The same things were measured in two ways. Each way mixes the same 11 hidden numbers, adds some noise and spreads widely along 6 directions of its own, which tell nothing about the thing.
Some things both ways: the first way, then the second way.
[ -9 -19  -4 -25 -22  -4   1 -58  13  18   3   2   3   8 -17   0 -19  15
  20 -25  40   0  25 -28   8   0  24   9   0]
[-65   0 -17 -62  37 -31 -20 -85 -21   0  65  30 -36  19  43  28 -71  24]

[ 14   4   2  13  10  11  -7   4 -21  -9  27  20   2  18 -25   7 -31  -3
   4  22  -5  15  16  -6   6 -14  -4   3 -14]
[ -6  10   6   3  -7  -2 -58   5  20 -13 -24  59   6   0 -17  18  -9 -27]

[-23  18 -25  20   4  27 -26   8 -17 -30  -2   9 -19 -11  -1  -2  -8  -9
 -18   5  -1  -9 -13   3  29  -6   4  -8   7]
[ 34 -44  -6  30  16 -15 -20  75  30  37 -39  23   2 -36 -18 -30 -11 -32]

[-14  24  23 -39  15  -6   2 -45  -3   2   4 -11 -13   3 -23   7  23  37
  13  -1   7   9   9   4 -11  13  16 -10  -1]
[-12  11  26  25 -24  18   0  13  40   2  -8 -23  38 -20 -17   1 -34 -64]

[ 16   7  14 -46 -22  14  -6 -41  36   9   7   5  -6  21  -8   0  30  47
  36 -16  13 -23   9   5   9  35  16 -46   7]
[ 36  -6  17 -25  32 -28 -10   8 -43  76  17  -9  10  30   1 -15  31  33]

[ 20   6 -24 -32 -21   7  30   4   0  -7  -4  19   9   7  20  15  12 -15
  13   4  29  17  -5 -34 -23   7  18 -30  -1]
[ 41  -5  27  21  -4  -1  65  10   7  17  27 -30  -3  21 -16 -10 -14   3]

[-31 -11  20 -22  27 -30  31   0   2  -3  -2 -53   9  -5  32  17   8  -9
 -17   4  -8  -1 -16  30 -34 -20 -12  27  -1]
[ 42 -54  27  40  52 -22   6  86 -16  38 -39 -28  -7 -35 -20 -64  -2   2]

[-25  -3  -7  -7 -14  -7  -8 -17  11  -8  10  -9  -4 -12  -3  39   8 -60
  -7  30   7 -13 -51  -2 -14   4 -10  21  11]
[-40 -24 -39  -6 -15  -5  -2  27 -19  -2  57   6   9  -3  31  -4 -66  17]

[ 28 -25 -15 -20 -21   0  45   5  57  26  13  -1   5 -18  45  15  -8 -11
  -1 -45  -1  -5  10 -32  17  13 -11 -18  10]
[ 31   6   4  20  83 -27 -21  23 -34  32 -49 -15 -31  44 -11 -52  29 -25]

[-21  11  17  -5  16  15 -18  14 -39 -14  -5  11  -7  -5   2  -6 -25  16
 -36  -5 -13  -9   0   7   7  -9  19  -2  18]
[ -5  -7  26  -1  60  -6 -22   2 -19 -23 -33   2  -5  -5 -38  -9   8 -29]

[ -5   7  -7   2 -10   3 -12 -16 -23 -17   2   7   8   0 -26   0 -18 -15
  -9   1  12  -4   8 -27   7   2  27  -5   3]
[  4 -14  -4  26  84 -60 -45   8   4  77  64  32  -8 -20  -2   5 -46 -13]

[-20   2  22 -18   1 -13   0  28 -16   0   0  17  15 -15  -2  -3   0 -15
 -13   2 -12 -24  -8  17 -12  -6   3  36   9]
[ -9 -11  -2 -22  23  -1  18 -18 -35 -37 -24 -11 -23  29  14  -8  42  -5]

[  9   0   9   6   1 -11  16 -19  -2 -11 -16  -4  19  23  -8 -21   9  17
  18  25  27  -6  23  15  14  13  11   0 -20]
[ -5   5 -37 -19  -9  17  -3  -5  17  -2 -12  23   0  -9  -1  55  21  12]

[ -1  -5  -2   4 -12 -13   3 -28  16  -8 -11 -17  10   6  -2   5  12 -24
   2  -2  18  -8  -8  -3   5  14  -1   7   4]
[-16 -17 -38  25  21  -9  -4   7   9  29  35  -5  21 -18  12 -10 -24 -12]

[-45  -4   9 -18  -5   4 -16  22  -3  15   0 -40 -24  -8  25   8  -9 -33
 -20 -26  -9  -9 -15  14 -33 -20   2  15  15]
[  5  -5   5 -13   4   6  -9   7   2  47  -1 -19  13  -2   7  -2 -25  29]

[ 14 -24  23   3   6 -32 -10  -6  -9   7 -11  -4  37  -4   4 -27  -5  23
  -6  -4 -10 -27   3   2  20   7  23  19 -10]
[ 16 -30  30  14  33 -47  -1   2  15  33  18  -7  -6 -34   4  -9  14 -29]

[-15   7  27  15  31   4  -5  22 -38 -12   0  14  -1  -9   2   4 -37  21
 -43  -4 -32   5   3  12  13 -21 -13  16  16]
[  6 -14   9  19  -7  26  -1  16  15 -56 -45   3  14 -21 -27  -5  21 -38]

[  8  -8  -1 -18 -22  -9  16  31  32   1   5  21  26 -19  19   7  15 -22
   1 -29 -21 -34 -15   4   1   5 -17  12  14]
[-27   2  10 -26 -42  20 -19 -20  11 -74 -77  24 -20  -7   8  22  34  -3]

[-28   1  12 -31   4  -6  -5 -22   1  20   8  -7 -14  -2   1  11  14   7
   4  12  22  -3 -15   2 -22   8  12  10   1]
[ -8  10  -2 -14   2   9 -10  15  -2  -1 -12  -1 -13  18   8  13 -24 -13]

[ 11   3   7 -15 -32   7 -27 -15  23  -8  -8   7   3  -5 -11  -3  17 -21
  10 -20 -15 -39 -11  10  27  31  11 -11  16]
[ 27 -52 -18 -31 -38 -10  17  40 -13  37  -3 -28   9  -1  32  -4  21  46]

[ -5  27 -18  -9   0  15 -13   8 -32 -22  20   5   0   1 -25  -4   1 -46
  -9  -3  13   3   7 -23 -27  -4  33  -2  -5]
[-45  19  42 -23  73 -16 -26 -44 -38  -5  25   2 -18  -1   0   3 -57 -18]

[-10 -13   1  18  13 -12  -7  -2  -1  -3  -9 -17  12  -2  18  -6  -2  -6
 -13  -1   2  -8 -14  16   7 -11 -12  26   0]
[-34   4 -26  -2  34  -6  -3 -50 -22  -7  53   6  18 -18  15  -2   4 -12]

[-10  -1  10   9   9  -2 -31  -1 -28   1  17 -12   2   8 -27   1 -14 -30
  -7  15  -1   0  -7  -3 -20 -11  11  24  -9]
[ -7 -23  14  -2 -48   6   8  16  27  10  24  -9  14 -30  26   0 -55   7]

[-24  16  14   4   0  11 -18 -19   4   0   0  15 -14  -3 -26  -2   6  59
   0   3  -3 -12   8   0  30  12  -2 -20   7]
[-17   7  10  26  22 -10 -37  17  17 -17 -60  28 -12 -11 -18  -1  21 -41]

[-53 -13  16 -46 -13 -13  16   7  22  13 -10 -35 -13 -20  26   9   1  -2
  -6 -27 -10 -32  -2  25  -8 -10   8  18  15]
[-64  13   9 -16  82 -16 -47 -51 -33   6 -10  -3   3  25 -21 -12 -11 -22]

[-22   2   5 -21 -10   9   7 -12  32  10   4 -13 -19   1   9  24   6  24
  16 -15  -8   0  -6  14   2  -5 -24 -12  12]
[-17  26 -27  10 -36  38   1 -39  20 -10  -9  -5  60  42 -17  -1  56 -44]

[ -3  -4  -4   2  -4 -12   7  20   5  -9 -13 -20  10   9  25   8  17 -66
  14  16   6  -1 -24  33 -23  -9 -21  33  -7]
[ 55 -24 -65  35  13  -1  10  40  -2  46 -11  -5  23  37   5 -37  82  -7]

[ 42   7 -43   5  -5   7   0 -36  16 -28  -7   7  20  16   8 -14  25  -8
  32 -24  24  11   2  -7  19   7  -1 -14 -15]
[ 15  -8 -13   7   4  -8  33 -60  -3  18  76  -4  42  -6  19 -30  19 -39]

Other things, the second way, with their names:
Q763: [ 29 -20 -18  -9 -15 -11  30 -13  17  32  28  -1   5  -4  14  11   7  28]
Q685: [ 21 -38  15  43  18 -25  78  11 -21   4  30 -70   2  17   3 -82  -4 -28]
Q485: [-10  24  13   7  29 -26 -58 -27   1  29  47  19  38  18 -16  -5 -21 -55]
Q721: [ 27 -23  -6  28 -22  27  46  10  14 -25 -11  -6  18  -7 -24 -16  34  15]
Q336: [-17   9 -41  19   3  14   0  -6   7   6   0   4  20  -2   8  14  23  -4]
Q351: [-10   1  -5  -8 -46  12 -30   3  26  25  21  11  50 -54  21  21 -28   5]
Q700: [-35 -18  12 -46 -18   0  -3 -10 -54 -47 -26  -9 -19  22  25 -27  -7  37]
Q159: [  9   1  15   8 -39  19  55 -11  -1  22  41 -59  33  23  25 -25  -5 -18]
Q217: [ 25 -20  15  15  62 -64 -30   8 -15  65   7   1  -6  13  -3 -24  38 -12]
Q107: [ 25 -11  31 -38  23  -1  27   3 -73 -26 -36 -33 -49  -6  29 -14  27  73]
Q798: [-58   6 -22 -24  53  22  31 -52 -59 -20  68  -5  -5  -9  34 -11 -50  29]
Q643: [ 14 -25  23 -13 -74  30   5  29  37 -16 -44  14  -6 -43  21   6 -42  38]
Q387: [  -3   35   19   10    3   19  -42    6   13  -18  -55   -9   38   35
  -42   -9   35 -102]
Q779: [-31  14  -1  55  54 -11 -35  -9  21   8   3  38  28   6 -41 -26 -13 -74]
Q990: [-80  19   2  -7  -5  36  10 -51  13 -62  13   0  26  -2 -13   4 -57 -69]
Q262: [-59  28   9   8 102 -10 -32 -48 -64 -21  16  18  -2  20 -32 -15   0   5]
Q904: [ -6 -32  47  11  10  -5  22 -16 -22 -28   0 -30  34   8 -41 -61  -8 -21]
Q388: [-26  18  35  13  81 -45 -37  -8 -37 -11  26   8 -16 -24 -23   4 -39 -12]
Q102: [-70   5  -8 -30  -7  10 -13 -54 -14 -40  11   0   9  -3  21  -9 -32   7]
Q826: [-30  -2  28 -53  54 -15  -9 -30 -74 -28  -9   0 -48  40  -5  25  14  77]
Q917: [  9  -7 -12   6 -21   0 -13  15  17  22  -9  16  11 -24  18  14  10   9]
Q258: [ -4   2 -29 -42  10  20  28 -48 -17 -12  20 -40  11  56   5  22  43 -23]
Q699: [ 24 -10 -12  41 -54  -6  33   1  62  25  31 -15  26 -23  30  -4  19 -61]
Q772: [-15  16   0  29  15   1 -15 -39  17 -46 -19  23   3   2 -12 -10  27 -50]
Q470: [ 23 -45  13  11   5 -33  32   5 -38  31  40 -28  -4   2  51 -77   4  11]
Q267: [-41 -13   2  -1  -8  15  44 -37  18 -27 -27 -37  -4  -4   8 -13 -13 -31]
Q136: [-22  17 -14  15 -16  38   0 -41  52  28  17  -7  67  -6 -19  15 -15 -49]
Q842: [-35  12 -40  19  37  12  -5 -39  16  -4   8  16  13   6 -16  18   3 -20]
Q194: [ 28  14 -18  22 -73  21  -3  20  53  49  50  19  40 -38  38  24 -49  17]
Q60: [-24  22  39   8  -6  26  49 -43 -11 -16 -20 -44  -4   7  20 -36  -9  -5]
Q551: [  7   1 -28  -3  -8   8 -42  42  30  10 -36  23  10  -9  -8  38  11 -18]
Q173: [ -3  11   0  24  -3  32 -16  22  34  -3 -27  10  33 -20 -31  10 -20 -31]
Q537: [ 27  18 -19 -29   1  27  -1  14  -7  62  39 -12  46 -27   1  45  -4  37]
Q870: [-12 -12  21 -19 -31   5  -7   8 -11 -30   3   4  11  14  -7 -16 -45   2]
Q950: [ 12  -2  29   1  54 -50 -19   8 -39  26  42   0 -25 -10  13 -16 -33  18]
Q488: [ 41 -20  -6   2 -21 -22  16  19   2  33  19   2  -8  11  13  -4  -9  51]
Q400: [-26   0  37  -1   0 -16 -12  -4 -16  -8  31   6  18 -14 -18   6 -47  10]
Q292: [ 45  -4 -15  11  -1 -17  -6  37 -14   1 -16  14 -25 -15  29 -23   2  25]
Q875: [-20 -43   6  -3   2  21  63  -7 -34 -21  25 -37  17  -4  15 -64 -15 -15]
Q195: [-19 -25 -10   1  20   9  10  22  -7 -26 -12 -43  19 -12 -11 -18 -18 -21]
Q164: [ 39 -15 -39  41 -20  13  52  -8  33  72  26  -6  28  33  20 -50  27  -3]
Q565: [ 12 -20  23  30  68 -29  32  25 -46  32 -11 -40 -28  -8  -3 -49  -4  50]
Q238: [  8   1 -29   4 -11   8   0   4  11  18  33  23   5   7   9  13 -34  34]
Q975: [ 23 -30  15 -12 -28 -15  52  -7 -13 -17 -11 -35 -25  -3  31 -19  37  19]
Q963: [-35   9  17  25  32 -19 -20 -20  10 -83 -41  32 -21  18 -64  27  28 -43]
Q169: [ 10  16 -30   7  -5  14  -3 -25 -13  -5   1   3  38  17  -7  -3  83   2]
Q98: [-37 -12   6  10   5 -11 -51  17   7 -24 -22  46  -6 -35  -8  15 -15  12]
Q581: [ 49 -23  14  52  -4   4  95  24  -1  35  21 -44   5  -4   4 -60  -3   6]
Q580: [ 12  15 -31  38   1   2  -4  20   1  12   3 -13  23  -6   8 -17  29 -24]
Q769: [-18   2  15  19 -42   4   3  18  44  23  14 -15  24 -50  15  17 -58 -18]
Q139: [-33  -8  19 -23 -23   6   6 -12  -2 -31  23 -25  17 -20   9   5 -45 -26]
Q555: [  6   6 -44  54  28 -15 -47  46  30   6 -11  48  11  14 -29  -1   2 -65]
Q982: [ 33  -8   8  24  47 -55 -74  32  18  23 -51  59 -46 -51   9  12  14   6]
Q881: [-27 -18  -9 -19   5 -15   3 -20  -6  -3  29   0 -13 -53  50  14  -5  19]
Q748: [-17  -7  18  -7  -6  -7 -14   5  -3 -27 -21  12 -19 -36  10   5 -29   4]
Q80: [ -3 -20  10  -1 -39  10 -24  51  18 -11 -39  24  11 -48  -2   9 -31   2]
Q149: [ -1 -14  -6 -11  13 -26 -17 -16  -1   1   3  24 -21  -5   8  28  18  28]
Q308: [ 29  11   1  -7 -57   0   8  29  23   0 -30   6 -13  -2   2  59  41  24]
Q651: [ -7 -19 -30  15  12  -2  -2  26  15 -12 -27  -3  -1  -5 -18  15  21   2]
Q808: [  3  -9  33  -9 -47   9  72 -17  -5 -24  12 -47  -3  -4  16  -6 -10   8]
Q182: [-17  10 -10  23   5  22  13  -8  -1  12  45 -36  47 -14   5 -22 -38 -25]
Q665: [-32   9 -27  18  25  22  27 -32  12 -12 -13 -19  13   7  -7  -2  33 -43]
Q614: [ 30 -39   6  15 -24  -6  58  26 -29  25  -1 -49   1  23  17 -44  25  72]
Q161: [ -8 -18 -34  18 -11  18   0  10  51   6 -27  11  16   6 -11   8   9 -45]
Q35: [ 20 -16 -24  25  77 -28   5   3 -17   1   1  26 -44 -11   8 -11  35  -1]
Q435: [-20  28   0 -17 -10  21 -26 -18   6 -22 -45  29   1  19 -15  22  10  -9]
Q29: [ 29 -38   7   7   5 -23  29  23  -9  -9  26  -6 -11  10 -16 -29 -48  22]
Q112: [-14  32 -23  -1 -50  38   1 -11  40 -37 -23   1  29  13 -21  58  28 -20]
Q601: [ 18  -4  48  21 -14 -20  35  13  24 -12  10  -4 -32 -50   7  13 -42  13]
Q448: [  5 -51   6 -17 -33 -22  22  -9  12  -9   4 -10   0 -10  21 -14  17  -7]
Q749: [ 14  -7  32   2  39   8  13  13 -32   1 -69 -32 -22  -4  11 -50  52 -13]
Q162: [ -1  -3   0  21  23   0 -37  24   2  -3 -56  38 -19  14 -13  -7  10   4]
Q788: [-35  -1 -15 -29  13  12   0  -7 -35 -14  14 -12   1  -5  21  16 -19  25]
Q599: [ 13 -16 -41  -1  16   5 -42  57   3  43 -28  30 -29 -17  33  35  -5  61]
Q710: [-24  -5   8  44  39 -16  24  -8  11 -24 -19 -31 -22 -13   0 -27 -11 -52]
Q598: [  5 -53   8  -6  52 -13  41  11 -81  -5  -4 -42 -28   1  24 -99 -11  55]

Some of these things the first way, each followed by its name:
[ 16 -10 -12   6 -19   4  10 -30  31  12  11   4  12  39 -12  -3   1  13
  41   2  46   4  27 -11   1   2 -10  -4 -18] | Q164
[ -4  22 -14  26  -6  16 -25  13 -32 -25 -21  35  14   2 -14 -16   7 -17
 -23  -8  21  -8 -10 -13   6   7   6   5  16] | Q35
[ 42  10 -18  28 -26  23 -15  -7  -9 -25  -8  62  18  22 -29  -7   7 -28
  21  51  34 -14  -4 -15  36  37  12 -20  -8] | Q555
[ 23   4   5  17 -11  17 -36   4  -8  -7  20  26   0  14 -36  -6 -15 -30
  12  16 -12 -15  11   5  24  11   3   1  -8] | Q700
[-13  12 -23 -35 -15   6  27  -8  23 -20   2  23   3 -20  11  14  20  -6
   5  -8  13 -17 -11  -8   8   8   3  -8  11] | Q990
[  5  -5  12  -4 -15 -17  19  -6  10   5 -10  12  22 -17  -5  -4   0   3
 -14 -26  -3 -12  12 -28  18  19   6   4  12] | Q710
[-25   8  -5 -12  33  11   0  -5  -8   7  24 -33 -42 -21  14  23 -19   9
 -13   0 -28  34  -2  -1   0 -22  -4 -10  -7] | Q387
[ -6   0  -7  -1  -5  -1   5   5   4 -10   0 -15  -1 -10  10  14   3 -39
 -12   6  -5  -5 -17  -2  -2   3   1   1   2] | Q551
[-43   6 -12 -10 -11   7  29   4  10 -12  -9 -10 -14 -17  16  21 -15   4
 -20 -30   1   6   5 -12   5 -20 -11  -3  20] | Q842
[-35  20 -37  32 -12  21 -11  27 -11 -29  -7  -6 -12 -26   5   3  -8 -34
 -34 -19  -4  -8 -13 -25  13 -11   2 -10  14] | Q665
[ -9  10  29  16   8  -1 -35   9 -24   1  -5   5   3  17 -29 -23   7  -1
   4  15  -4 -18   7  32  -1   1   3  25 -11] | Q917
[-18  31  -2 -48  -8   5  16 -11  24 -29   0   8  -3  -9  -7  18  50  -4
  19  -2  -6 -20 -19  29  -9  14  -8  -7  11] | Q80
[ 30 -14   8 -11 -12  15   4  34   0   6  25  47   6  -7   8  18 -44 -22
 -13   2 -29 -15  -4  -5  25   0  -7   1  12] | Q870
[  9 -21  -6  -9   6 -15  41  12  -7  -2   9 -19  12 -23  26  13 -43 -48
 -24 -20 -22  19  15 -25   6 -22   9  16  -4] | Q258
[ -9 -14 -26   3  -4   1  18   8   7   0  -4 -21  -3 -10  37  16 -27 -16
 -12 -32  -6  20  -4 -22   2 -28 -10   0   4] | Q763
[ 47 -23  13  41   5 -11 -26   7 -13  10  28  17  38  18 -27 -15 -29 -40
   1  10  -8 -11  10  -6   9   0  -4  36 -19] | Q470
[ -4  -6   7 -43  -6 -12  32 -59  33  11 -13  -9  -6  -6  10  23  15  48
  17 -22  10  18   1 -12  13  14  -5 -16   9] | Q685
[-22  -9  53  -8   5 -36   9   1  -9  17   8 -27  22  22 -23   2   8 -32
 -10  21  12 -18   1  25 -49   4  -7  51   1] | Q599
[-15  29 -26  22 -25  22 -64  12 -34 -26 -33  12  -6   1 -25 -42  24 -51
   9  -4  26 -27   1   6  12  14  39   7  -6] | Q267
[-14  12   8 -44 -24  13   4  28  11 -10   3  26  -9 -24  11  28   9  -6
  -8  -7 -27 -25 -31   5  -2   8   0 -19  28] | Q400
[ -8  11  12   2   6   5 -24 -18  -6   2  -4   5  -8   2 -14 -10   8  23
   4  -1   1  -7   3   7  13   7   3   1   1] | Q748
[ -2   2  33  21  -5  -7 -36  14 -27 -13  -2  19  28  26 -41 -14   4 -12
   4  45   6 -39 -10  27  -4  14   7  20  -6] | Q98
[ -4  16  -3   5  -4  24 -10  -3  -6 -11   2   9 -10  11  -3   2  -3  13
 -15   2  13  -6  -2  -5   7   9   2 -29  14] | Q173
[ 51  -6  11  32 -17   4 -33  30 -22  -1 -18  57  41  27 -13 -37   1 -18
   9  13  15 -29   6   8  20  21   9  17  -6] | Q772
[ 46  -7 -14   9  -6   5  15  -7  37  11   4  13   8   3  29  10  11 -21
   8 -24   3  15  -8 -13  14  12 -31  -4   4] | Q292
[ 15  15 -30 -38 -31  27  16 -22   8 -22 -14  33  -7   3  16  28   4 -19
  12 -20  19  21 -12 -24   4   7   4 -30  20] | Q29
[ 21  -1  32  -7  20 -18 -16 -23 -35  10  -3  -9  15  34 -28 -20  12  -4
  23  35  22  12  16  18 -27   6  23  25 -31] | Q950
[-42  22   1   0  17   5 -17 -27 -23  -4 -20 -46 -38  10  -1  10  19  15
  10  27  14  34 -13  13 -18 -11   5 -13 -12] | Q112
[ 12  -9   8 -15 -30  11 -11  -3  12  16 -10  20  -2  10   5   8  -3   2
  16  -9   5 -10  -5  -7  10  12   1 -13  14] | Q488
[  4  14  25 -12   8   2 -14  32 -17   4  -9   5   5   0  10 -13  20 -20
 -17 -24 -12 -13  -8  23 -29   5   0  18  13] | Q107
[-25  18  23  11  -1  18 -27  14 -31  -1  16  25  -8  18 -45  -1 -21   9
  -8  19   2  -6  13   4  -6  -6  -1   5   6] | Q162
[ -5   7  13 -20 -27  12 -22  15  28  27  -3  31   0   3   1 -20  37  28
  12 -26  17 -47  -1   4  -4  32   2 -14  16] | Q60
[ 27 -26  37   1   3 -31   5 -13  -2   1 -30  -8  32  15  14 -24   7 -14
   1  18  11 -28   6  35  24  26  17  28 -11] | Q195
[  8   4 -18  23   1   1 -22  44   0  -6   8 -12  14  -8  20 -20  22 -55
 -18 -12  -2 -28 -20   4 -16   4   1  11  -5] | Q749
[-15  37 -21  -5 -11  20 -19 -30   2 -30   6 -10 -18  -4 -29  15  29 -30
  -5  -9   9   0 -15 -13  -8  16   7 -25  14] | Q788
[  2  10  -6  12   2   7  25   6 -35 -31  -8  20   3   1 -14  12 -44  20
  -6  27 -13  31  22 -28  30 -18  10 -23 -12] | Q963
[ 17 -26   3  38  11 -32   2  -8   8  -2   6 -28  39  -8   1 -10  -8 -22
 -18 -12 -11 -11  -3 -14  14  -2  -9  29 -10] | Q881
[  6 -16  19   2  12 -11  11   8  -1   3  -1  -8  18  15  14  -8 -15 -26
  -2  -6   3  -7  12  34  -6 -14 -16  43  -2] | Q598
